All groups share one centre, and each spreads out both ways along 12 directions, with some noise.
Known rows, each followed by its group:
-.04,.07,-.32,-.16,-.24,.14,.18,.11,-.09,-.04,-.23,.07,.09,.13,.22,.34,.11
q_815
.13,-.02,.07,-.02,-.07,.16,.00,.11,.18,-.02,-.15,.08,-.17,-.13,-.12,-.26,.05
q_662
.11,.26,.03,-.13,-.18,-.19,-.02,-.02,-.03,.16,.03,-.05,-.22,-.07,-.42,.10,.05
q_832
.21,-.03,.05,.19,.26,.02,.14,-.15,-.09,.24,.13,-.11,-.04,-.37,-.04,-.02,.04
q_815
-.17,-.27,-.01,-.21,.12,.01,.06,.29,-.29,.02,.11,-.23,.24,-.11,.19,.09,.10
q_522
.18,-.04,.23,.01,.23,.14,-.06,.05,.14,-.01,-.22,.01,-.17,-.14,-.09,-.41,.07
q_815
-.07,.00,.19,.11,-.31,-.15,.18,.38,-.18,.09,.06,-.04,.13,.16,.02,-.07,-.06
q_662
.21,.39,-.04,.02,-.01,-.34,-.05,-.10,-.25,.20,-.27,.20,-.08,.05,.16,.29,.07
q_522
-.06,-.09,-.36,.21,.15,.10,.12,-.03,-.04,-.20,-.20,.00,.16,-.01,.42,.00,.14
q_832
.08,-.47,.08,.42,.26,.12,-.01,-.11,.23,.03,-.18,.03,-.18,-.08,-.07,.09,-.18
q_522
.19,-.09,.24,-.02,-.21,-.25,.22,.29,.01,.33,.00,-.02,.00,-.19,.07,.14,.13
q_832
.30,-.03,-.38,-.01,-.09,.09,-.01,-.22,.13,-.20,.14,-.07,-.06,-.13,-.08,.04,-.06
q_832
.08,-.18,-.05,-.14,.08,.24,.10,.01,-.03,.02,-.03,-.17,-.20,-.04,.16,-.08,-.04
q_815
.27,.17,-.07,.28,.31,.02,-.35,-.03,.13,-.11,-.17,.11,-.12,.07,.04,-.12,.12
q_662
-.21,.00,-.16,.32,.14,-.03,.21,.03,-.15,-.18,.09,.04,.23,-.02,-.19,-.22,.11
q_522
-.08,.25,-.06,-.07,-.12,-.36,-.14,.11,-.29,.01,.09,.15,.07,.21,.06,.13,-.08
q_815
-.02,.39,-.17,-.15,.20,-.04,.18,.26,-.02,.01,.19,.04,.06,.22,.13,-.15,-.17
q_522
-.08,.15,-.27,.28,.41,.08,-.16,.04,.12,-.06,-.02,.35,.01,-.20,-.07,-.15,-.02
q_832
.07,.10,.13,-.19,.12,.01,.10,-.22,-.10,-.02,-.29,.13,.00,.09,-.15,.03,.03
q_522
-.12,.16,.31,-.12,-.14,-.39,-.44,.06,.08,.01,.01,.04,.02,.12,-.06,-.05,-.09
q_662
.06,-.24,-.12,.22,.05,.07,.04,-.14,-.05,-.03,.02,-.28,.12,-.03,.48,.13,-.21
q_832
-.12,-.16,.29,-.25,.00,-.16,-.01,.08,.02,.27,.02,.23,-.12,-.26,.02,.05,-.06
q_662
.10,.45,-.28,.08,.21,.19,.17,-.19,.05,.06,-.14,.06,.17,-.06,.11,.15,.05
q_662
.19,.29,-.06,-.42,.07,-.15,-.32,.13,.05,.13,.10,.18,-.03,-.21,-.11,.14,-.04
q_662
-.20,-.01,-.15,-.40,-.06,-.05,.17,.22,-.20,.14,.20,.03,.00,-.18,-.16,.15,-.16
q_662
-.19,.11,-.20,.37,.45,-.20,-.21,-.08,.34,-.06,.13,.10,.08,-.14,-.11,-.03,.12
q_815
.15,.27,-.36,.20,.21,-.05,.24,-.15,-.15,.02,.15,.11,-.21,-.20,-.07,-.29,-.02
q_832
-.16,.07,-.18,-.13,.18,.42,.06,.19,.07,-.02,-.01,.15,.33,.07,-.02,.27,-.05
q_815
.06,-.23,-.18,-.11,.35,.17,.26,-.11,.05,-.08,-.07,-.08,.04,-.17,.15,-.01,.10
q_522
.11,.01,-.13,.24,-.04,.14,-.05,.26,.24,.05,-.24,-.07,-.18,.02,.18,.02,.14
q_815
.01,-.22,-.05,.12,-.18,-.14,-.17,.05,-.11,.12,-.24,-.11,-.17,-.38,.07,.16,.31
q_522
-.09,-.16,.17,-.03,.01,.00,-.21,.18,.08,.04,-.20,-.16,-.01,.18,-.17,.29,-.09
q_832
.11,.00,-.02,.30,.06,-.16,.24,.06,-.23,-.14,-.19,.12,-.11,.06,-.08,-.43,.14
q_522
.31,-.13,.10,.04,-.25,-.07,.23,.18,-.49,.22,-.18,.05,-.08,-.09,.12,.17,-.04
q_815
.09,-.10,-.10,-.09,-.13,.27,.14,.06,.38,-.11,.04,-.05,.09,-.18,-.10,-.10,-.01
q_832
-.25,.01,.14,-.05,-.10,.08,-.07,.50,.09,.03,-.24,.02,.18,.16,.13,.03,-.11
q_832
.13,.06,-.09,-.17,.03,-.08,-.01,-.15,.05,-.11,.14,-.31,-.27,-.02,-.21,-.23,.10
q_662
-.04,-.05,-.22,-.02,.09,-.22,.17,-.19,-.26,-.04,.07,.05,-.29,-.17,-.06,-.18,.27
q_832
-.11,.30,-.31,-.04,.00,-.01,-.08,-.15,-.34,-.03,.04,-.21,.21,-.02,.13,.24,.05
q_522
-.05,.23,.21,-.28,-.08,-.20,.01,.08,.11,.26,-.16,.03,.07,-.12,.07,.18,-.06
q_662
.03,.29,-.01,.09,.03,-.05,-.06,-.04,.07,-.09,.08,-.06,.30,.17,.05,.00,-.12
q_662
-.05,-.02,-.22,.29,.23,.09,-.38,.12,.34,-.19,-.02,.26,.01,.06,-.03,.00,.12
q_815
.08,.13,-.30,.16,.17,-.10,-.02,.37,-.15,.06,-.04,.13,-.05,.04,.01,.10,-.33
q_832
.06,.00,-.14,-.03,.05,-.24,-.24,-.06,-.27,-.25,-.07,.42,.13,.20,.14,.04,-.03
q_815
-.15,.08,-.10,.01,.24,-.25,-.35,.09,-.18,.14,.05,-.18,-.34,.00,.23,.00,-.16
q_815
.00,-.13,-.10,.38,-.33,-.16,-.25,.18,-.03,-.25,-.14,-.07,.09,.07,.05,-.16,-.20
q_662
.29,-.02,.07,.23,.12,-.35,-.21,.03,.27,.08,.25,-.03,-.16,-.02,.33,-.09,.24
q_815
.21,.12,-.23,.35,.12,.12,-.03,-.30,.09,-.09,-.06,.00,.08,-.18,.33,-.10,.14
q_832
.01,.35,-.23,.15,-.26,-.25,-.02,.32,.23,.32,.03,-.01,-.23,-.22,.12,.17,.09
q_522
.21,.26,-.10,.05,.35,-.24,-.26,-.20,-.01,-.05,.17,-.12,.08,.12,.13,.11,-.05
q_662
.12,.18,.18,.23,.03,-.22,.30,-.20,-.22,.39,.20,-.17,-.10,-.28,.22,-.08,-.03
q_832
-.07,.00,-.07,-.09,.13,.22,.45,-.13,.00,.05,.02,-.32,-.03,-.16,-.07,-.11,-.04
q_815
.12,.07,.20,-.28,.07,-.12,.07,-.07,-.24,.15,.21,-.05,.06,.17,.07,.15,-.21
q_522
.22,-.02,.15,-.11,-.07,.02,.04,.12,-.10,.06,.14,-.18,.05,-.04,.12,-.11,.11
q_522
-.08,.22,-.47,.02,.21,.04,-.17,.14,.01,-.15,-.12,.00,-.31,.04,.17,-.21,-.11
q_522
-.29,.06,-.12,.22,.17,.11,.16,-.41,.14,-.09,-.07,.00,.13,-.06,.01,-.02,.05
q_662

New rows, each followed by its group:
.22,-.23,.03,.11,.22,.36,-.09,-.02,.11,.10,.10,-.09,-.26,-.26,-.03,-.14,.03
q_815
.00,.27,.05,-.19,-.05,.01,.11,.03,.04,-.05,-.13,.08,-.23,.17,-.23,-.29,-.05
q_522
.16,.13,.05,.29,.03,.18,.12,.23,.30,-.14,.08,.02,.46,.13,-.08,-.13,.13
q_662
-.04,.46,.09,.26,.15,-.20,-.02,-.07,-.16,.31,.02,.12,-.16,-.21,-.05,-.17,.02
q_832
.09,.13,-.05,-.19,.13,-.05,.07,-.11,-.06,-.06,.36,.02,.21,.16,.21,.04,-.02
q_815
.24,.10,-.18,.07,-.21,-.01,-.06,.10,-.03,.06,-.26,-.23,-.26,-.24,.24,-.07,.29
q_522
.14,.09,-.12,.06,-.05,-.09,.01,-.02,-.08,.03,-.06,.19,.11,-.08,.10,.20,.17
q_815
-.02,.12,-.06,.49,-.01,.00,.02,.42,.29,.00,.07,.11,-.08,.06,-.14,-.35,-.06
q_522
.08,.11,.11,-.46,.11,.18,-.13,-.03,-.17,-.05,.01,-.14,.09,.16,.06,.04,-.07
q_522
.26,.04,-.06,.47,-.20,-.13,-.18,.18,-.05,-.19,.05,-.04,.19,.15,.08,-.15,-.02
q_662
.04,-.01,.15,-.28,.12,.09,-.05,.09,.20,.15,.04,.01,-.11,.07,.00,.12,-.19
q_522
-.11,-.37,-.16,.29,.12,.06,.09,.11,.02,-.05,.26,-.19,-.01,-.25,.01,-.15,.03
q_522
.13,.24,-.30,.28,.11,.00,.01,.32,.45,.12,.00,.11,-.10,-.20,.18,-.06,.16
q_522
.23,.02,.26,.16,-.01,-.12,-.14,-.01,-.09,.00,-.21,-.01,-.05,.18,.19,-.09,.38
q_832
-.01,.24,.04,-.33,-.01,-.13,.00,.11,-.05,.25,-.16,-.15,-.13,-.07,.34,.14,.18
q_815
.13,.12,.15,-.16,-.16,-.04,-.23,-.04,-.22,.19,-.16,-.14,.14,-.09,.12,.42,.15
q_522
.45,.11,.08,-.24,.31,-.07,.06,-.04,-.04,.00,-.11,.20,-.09,.08,.27,-.16,.11
q_522
-.28,.27,-.18,.06,.19,.08,-.16,-.08,.10,.10,.23,.14,.12,-.27,-.07,.00,-.29
q_832
.05,.00,-.09,.03,.25,-.03,.24,.12,-.19,-.11,.03,.00,.06,.10,.10,-.24,-.02
q_522
-.17,.07,-.11,-.14,.18,.24,.13,.15,-.15,.02,-.17,.03,.19,.06,.00,.14,-.15
q_815
-.18,-.08,.14,.15,-.19,.00,.19,.23,.12,-.03,.06,.00,.40,.03,-.01,-.02,-.11
q_662
.01,.03,-.04,.15,.36,.13,.17,-.19,.01,-.18,-.10,.01,-.09,.10,-.16,-.33,.36
q_832
-.11,-.10,-.17,.30,.09,-.16,-.08,-.05,.03,-.06,-.42,.27,-.25,-.22,-.17,-.06,.20
q_522
.06,-.35,-.11,.25,.37,.07,-.12,-.21,.01,-.06,-.14,.05,-.09,-.13,.08,.13,-.06
q_522
-.03,-.05,-.19,.21,.14,-.06,.18,-.09,-.04,-.01,.10,.00,.10,-.20,.00,.00,.15
q_522
-.11,.07,.15,-.06,-.16,.02,.03,.43,.28,.22,.08,.24,.32,-.30,.22,-.03,-.05
q_832
.13,.16,-.24,.11,.17,.05,.01,.22,.10,-.13,-.15,.26,.02,.03,-.14,-.10,.15
q_832
.21,.32,.21,-.03,.10,.05,.00,.23,.23,-.08,.13,.06,.26,.36,.10,-.24,.02
q_815
.38,.09,.21,-.21,.01,-.02,.16,.07,-.16,.16,-.12,-.19,-.20,.27,.29,-.01,-.22
q_522
.04,-.20,.15,.00,.19,.23,.00,.22,.28,-.06,-.27,-.08,-.19,.05,-.02,-.30,-.18
q_662
.10,.29,.01,.22,-.15,-.09,.03,.39,-.28,.20,-.38,-.06,-.06,.13,.11,.10,-.09
q_815
-.04,-.28,-.18,-.08,.05,-.02,-.06,-.16,-.34,.09,.08,-.14,-.41,-.24,.05,.03,-.13
q_815
.07,.10,-.47,.24,.12,.21,.23,-.13,-.17,-.11,.08,-.03,.06,-.07,.03,-.01,-.03
q_662
-.16,.11,-.09,-.19,-.18,.00,-.08,-.12,-.22,-.10,.07,-.12,.05,-.17,-.22,-.11,.26
q_522
.13,.21,.00,.00,.25,.17,.03,-.15,.27,-.14,.23,-.04,.12,.08,-.04,-.28,.07
q_815
.16,-.08,.03,-.30,.17,.05,-.03,.32,.47,-.01,-.12,-.12,-.02,-.20,-.23,-.05,.09
q_662
.07,.32,-.10,.17,-.11,-.24,.17,-.10,-.11,.08,-.06,.14,.14,-.20,-.09,.04,.37
q_522
.02,.05,-.45,.02,.24,-.07,.31,-.03,-.14,-.05,-.12,-.05,.04,-.26,.29,-.03,.31
q_522
-.05,-.09,-.09,-.22,.01,.10,.02,-.05,-.23,.07,-.12,.01,-.16,-.18,.00,.07,-.01
q_815
.05,.08,.13,.23,-.10,-.43,-.16,.17,-.09,.07,-.10,-.12,.12,.15,.23,.13,-.06
q_662
-.03,.22,-.18,.17,-.20,-.02,-.12,.09,-.06,-.01,.05,-.14,.01,-.13,-.02,-.08,.19
q_522
.06,.08,-.30,.36,-.01,-.08,-.03,.18,.23,.06,-.11,.04,-.27,-.23,.09,-.09,.14
q_522
.13,.07,.15,.05,.09,-.07,-.10,.64,.03,.07,-.01,.09,.03,.18,-.16,-.08,.20
q_662
.16,.12,.12,.08,-.01,.18,.17,-.12,-.08,-.08,-.01,-.33,-.15,.26,.03,-.36,-.06
q_832
-.36,.08,-.04,-.10,-.04,-.19,-.02,.07,-.07,-.05,.20,-.06,.13,.08,-.22,.05,-.01
q_662
.12,.09,-.15,-.09,-.24,-.20,-.18,-.06,.02,-.06,-.12,.17,-.09,-.17,-.09,.09,.40
q_832
.10,.18,.09,.03,-.06,-.17,-.24,.25,-.18,.13,.29,.20,.09,.13,-.01,.15,-.07
q_815
-.16,.14,.04,.06,-.21,-.28,-.02,.28,.10,.20,-.06,-.10,-.26,-.11,-.18,-.04,.15
q_815
.13,-.19,-.13,-.17,.07,.02,.30,.14,-.03,.00,.15,-.18,.06,-.39,.23,-.21,.43
q_522
.14,-.05,-.10,-.17,.02,.03,.29,.19,.03,.14,-.03,-.10,-.18,-.23,-.11,-.02,.17
q_662
-.01,.02,-.23,.09,-.04,.34,.30,-.01,.05,.03,-.45,.07,.08,-.29,-.16,.17,.20
q_815
.01,.18,.39,-.21,.17,-.17,.00,.10,-.09,-.02,.21,.43,.18,.26,-.33,-.21,-.04
q_522
-.21,.13,-.40,.08,.22,-.11,-.02,.11,-.24,-.02,.01,-.01,-.10,.02,-.17,.16,.17
q_662
-.16,-.14,-.05,.00,-.27,-.01,-.20,.01,-.30,.02,.04,-.37,-.08,-.17,-.03,.07,.05
q_522
.07,.15,.18,.07,.11,-.02,.14,.14,.23,.06,-.24,.28,-.22,.26,-.21,-.17,-.22
q_522
